There are 8 hidden switches. A switch that is on adds its own fixed numbers to the row, and there is some noise. The rows also spread widely along 11 directions, which tell nothing about the answers.
In the rows, 128 means zero.
Some rows, each with its switches (1 for on, 0 for off) after it:
[142  85 115 169  87 129 104 136 150 133 126 123 115 114 121 104 173  97
 146 130 117]
1 0 0 1 1 1 0 1
[152 109 147 172 159 143 141 104 142 144 124 160 116  87 101 117 125  92
 136  72  94]
1 0 0 1 0 0 0 1
[123  95 147 173 130 110 108 153 136 141 153 114  96 103 126 103 178 149
 108  85 158]
1 1 0 1 0 1 0 1
[115 109 147 153 194 109 166 152 126 154 121  73 143  89 154 140 117 120
 104 129 200]
1 0 0 1 0 0 0 0
[140 114  88 145 142 126 100 157 123 161 105 102 133 123 121 135 156 121
 125 124 169]
0 1 0 1 0 1 0 1
[148 136  82 135 169 162 109  92 132 146 127 140 157 129 137  85 127 119
 156 158 174]
1 1 1 1 0 0 0 1
[145 100  80 135 138 132 103 108 159 139 100  97 150 146 116 120 144 108
 159 177 138]
1 0 0 1 0 0 1 0
[ 80 162 126 124 173 141 145 145 102 131 170 121 119 106  91 125 106 116
 116 140 160]
0 0 0 1 1 1 1 0
[106 134  82 106 154 125 128 126 151 131 171 137  81 108 101 100 114 128
 157 132 136]
0 0 0 0 0 0 1 1
[132  60 150 140 119 104 168 121 136 106 101 138 111  80 160 139  59 103
  96 130 190]
0 1 0 1 0 0 1 0
[109 143 149 156  86 158 107 141 126 112 143 100 150 122 137  72 165  50
 126 129  63]
1 1 0 1 1 0 1 0
[148  88 124 156 139 142 161 136 130 143  29 127 170  77 127 165  82  47
 114  96  92]
1 0 0 1 0 0 1 1
[121 122 112 147 213 112 149 105 132 153 124 111 133 124  73 115 154  62
 126 110 123]
1 1 0 1 0 0 1 1
[119 102 146 115 159 128 139 123 152 136 115 137 106 130 139 119 124 118
 105 110 140]
0 1 0 1 0 0 1 1
[ 94 141  77 101 165 155 127 146 128 178 125 117 125 108 120 127 103  67
 141 144 141]
0 1 1 1 1 0 1 1
[141 128 116 157 153 135 109 143 153 155 109 115 135  91 119 114 153 112
 127  68  63]
1 0 0 1 0 1 0 1
[108  91  87 138 116 193 119 132 159 207  80 136  97 149 118 121 148  48
 125 147  94]
1 1 1 1 0 1 0 0
[ 80 123 123 105 167  99 128 137 152 129 127 149  85 119 110 128 114 124
 118 110  80]
0 1 0 1 1 0 0 1
[124 124 178 157 173 159 156 123 107 136 131 163 132 121 124 123 121 164
 102 104 167]
1 0 1 0 0 0 0 1
[107 119 116 155 158 108 144 122 136 122 154 132 101  97 110  73 146  69
 116 103 104]
1 1 0 1 0 1 0 1
[137 120 114 157 162 128 113 135 128 159 116 117 145 110 111 130 148 132
 139  99 108]
1 0 1 1 0 0 0 1
[ 76 153  55 112 141 149 106 170 167 173 163  60 106 115 152  69 154  88
 146 178 133]
1 0 0 1 0 1 0 0
[144  96 133 147 123 150  95 121 169 150 107 139 115 115 148 119 147 142
 136 105 139]
1 1 0 0 1 0 0 1
[135  82 161 132  44 171 103 170 144 137 111 105 127 132 230 109 132 149
 109 145 150]
0 0 1 1 0 0 0 0

New rows, each followed by its switches (1 for on, 0 for off):
[118 152 115 104 161 150  78 151 192 161 122 101 136  86 189 105 119 173
 143  94 101]
1 0 0 1 1 0 0 1
[104 110 105 109  96 158 129 156 162 136 113 152  87 119 150  95 121  83
 122 127  68]
0 0 0 1 0 1 0 1
[137  97 118 131  91 152  92 132 155 141 116 133 114 148 132 126 146 127
 153 160 115]
0 0 0 1 1 0 0 0
[103 110 140 173 106 130 129 174 116 138 123  87 124 119 137  96 183  55
 111 120 107]
1 1 0 1 0 0 0 1
[117 157 126 159 134 144  80 150 109 147 138 123 149  99 104 130 148 160
 150  95  91]
1 0 1 1 1 0 0 1
[165 120 109 123 167 126  99 117 171 152 113 129 133 102 135 130 124 132
 156  92  97]
0 0 0 1 1 0 0 1
[137 114 169 146 138 117 157 121 122  86 122 160 132  89 160  94  96  96
  98  88 114]
0 1 0 1 0 0 0 1
[115  84 117 134 158 147 148 130 178 187 136  89  75 142 128  84 191  38
 128 123 132]
1 1 0 0 0 0 1 1
[ 93 167  80 123 191 105 112 129  95 134 175 129 125 136  42 138 137 167
 162 142 139]
0 0 1 0 1 0 1 1
[ 98 135 157 152 109 164 129 155 115 131 141 106 142 144 152  86 166  92
 113 139  84]
1 0 1 1 0 0 0 0
[ 89 130 137 136 136 134 140 181 129 135 100  96 139 118 148 122 144 118
 108 124 104]
1 0 0 0 0 0 0 1
[104 103  94 149  90  96  94 142 153 114 149  78 107 135 110  91 185 103
 144 146  90]
1 1 0 0 0 0 1 0
[ 89 118  82 137 127 139 130 143 142 150 108 112 112 125  94 100 157  29
 121 133  71]
1 1 0 1 0 1 1 1
[116  81 140 165 106 122 117 127 152 143 131 123  82 139 102 116 180  88
 130 128 101]
1 1 0 0 1 0 0 0
[137 106 114 140 139 166 131 139 156 165 107 111 128 118 154 104 142  87
 140 142 147]
1 0 0 1 0 0 0 1
[101 104 100 142  96 137 115 145 116 148 116 171  82 110  95 136 112  98
 132 116  93]
0 1 1 1 0 0 0 1
[146  94 108 166 119 108 114 125 133 122 120 126 122  83 115 122 129 123
 136  98 142]
1 1 0 0 0 0 1 1
[ 81  79  74 139 137  46 151 139 141  99 109 101 107 111  70 144 130  82
 144 160  94]
1 0 0 0 1 0 1 1
[ 53 194 156 133 205 148 117 133 124 151 236 133  72 133  87  66 167 157
 122 111 140]
1 1 0 1 0 0 0 0
[159  29  76 164  80 140 106 115 168 187  94 160  62 126  97 152 150 127
 173 143 159]
1 0 1 0 0 0 0 1
[124  83 150 138 157 127 150  74 165 113  96 197  93 118  94 128  94 126
  94  89  97]
1 1 0 0 0 1 1 0
[ 54 143 145 117 183 157 159 141 139 150 105 121 118 181 111 110 159  77
  90 150  75]
1 1 0 0 0 0 0 0
[126 110 137 112 162 145 131 119 150 136 111 137 120 174 118 106 162 103
 115 123 109]
0 1 0 0 0 0 1 1
[ 84 136 111 143  94 128  95 180  94 134  96 132 125 128  93 156 137 110
 125 134  91]
0 1 0 1 1 0 0 1
[149 111  95 159 133 115 100 108 133 122 109 118 155 119  77 152 134 136
 166 147 130]
1 0 0 0 1 0 1 0
[ 96 102  74 129  67 127  89 179 140 140 109 105  97 124 123 120 151  94
 127 136 101]
0 1 0 1 0 1 1 1
[113 113 202 173 150 141 174 155 122 136 129 121 123  77 155  95 151  34
  67  52  88]
1 1 0 1 1 1 0 1
[ 96 101 142 159 108 132 119 174 126 145 123  98 101 121 130 138 148 144
 119 146 158]
1 0 0 1 0 0 0 0
[125 135 133 153 171 125  96 140 139 153 134  91 145 105 138 112 156 156
 110  95 149]
1 1 0 1 0 1 0 0
[110  85  73 160 125  56 125 107 120  91 135 128 112 140  59 127 138 142
 159 184 115]
1 0 1 0 0 0 0 0
[153 107 115 176 100 162  92 124 126 154 185 124 107 117 141  56 187 122
 146 126 187]
1 1 1 1 0 1 0 1
[104 127  86 150 174 125 135 140  93 149  77 141 150 123  72 175 110 144
 136 144 140]
1 0 1 0 0 0 0 1
[ 89  72 108 154 107  87 130 150 128 132  96 111  93 134  78 140 161  77
 117 139 103]
1 1 0 1 0 0 1 1
[ 93 126 132 155 119 146 123 151 110 143  95 145 130 130 106 127 142  91
 110 107  58]
1 1 1 1 0 0 0 1
[ 59 153 156 122 145 148 127 181 137 139 119 121 117 108 155 116 128 124
  98 101  94]
1 1 0 0 1 0 0 1
[106  76 136 162 150  68 168 127 144 107 130 115  92 113 110  94 158  61
 108 110  87]
1 1 0 0 0 0 0 1
[ 94 113 109 106 122  83 115 170 165 122 144  59 109 131 161  75 174  87
 119 127  82]
0 1 0 1 0 0 1 1
[125  87 138 154 142 135 142 131 142 145 113 133 114 115 118 124 149 100
 118 125 137]
1 0 0 1 1 1 0 1
[106 180 115 140 172 177  81 138 119 184 120 134 147 139  87 116 166 120
 133  82  51]
1 1 1 1 0 0 0 1
[176  89 114 154 140 150 101 105 188 173 101 145 110  95 123 122 139 110
 158  73  81]
1 0 0 1 0 0 0 1
[ 69  99  86 147 134  80 147 161 130 133  78 138  90 101  51 174 110  97
 127 119  52]
1 0 0 0 0 0 0 1
[131  49 178 159 118 104 151 144 173 131 100  99 104 120 182  96 172  77
  87  96 114]
1 1 0 1 0 0 0 1
[125 140 107 131 144 133 116 140 159 126 131  98 148 108 169  72 138 109
 143 135 110]
1 0 0 1 0 0 0 1
[119 116 125 120 112 162 103 149 159 160 133 133  85 113 151 121 114 146
 135 127 133]
0 0 0 1 0 0 0 0
[106  95 172 129 152 127 149 117 150 121 137 149 109 135 170  75 137 124
  91 118 128]
1 1 1 1 0 0 0 1
[131 126 136 140 130 124 115 142 128 115 125 131 131 115 139 106 139 120
 119 103 105]
0 1 0 1 0 0 0 1
[ 99 130 109 116 174 150 117 170 146 180  89  63 171 154 180 102 181 109
  94 138 130]
1 1 1 1 0 1 0 1
[156 129  79 169 103 164  72 126 148 162 106 140 130  88 105 106 152  84
 156  78  56]
1 1 0 1 0 1 0 1
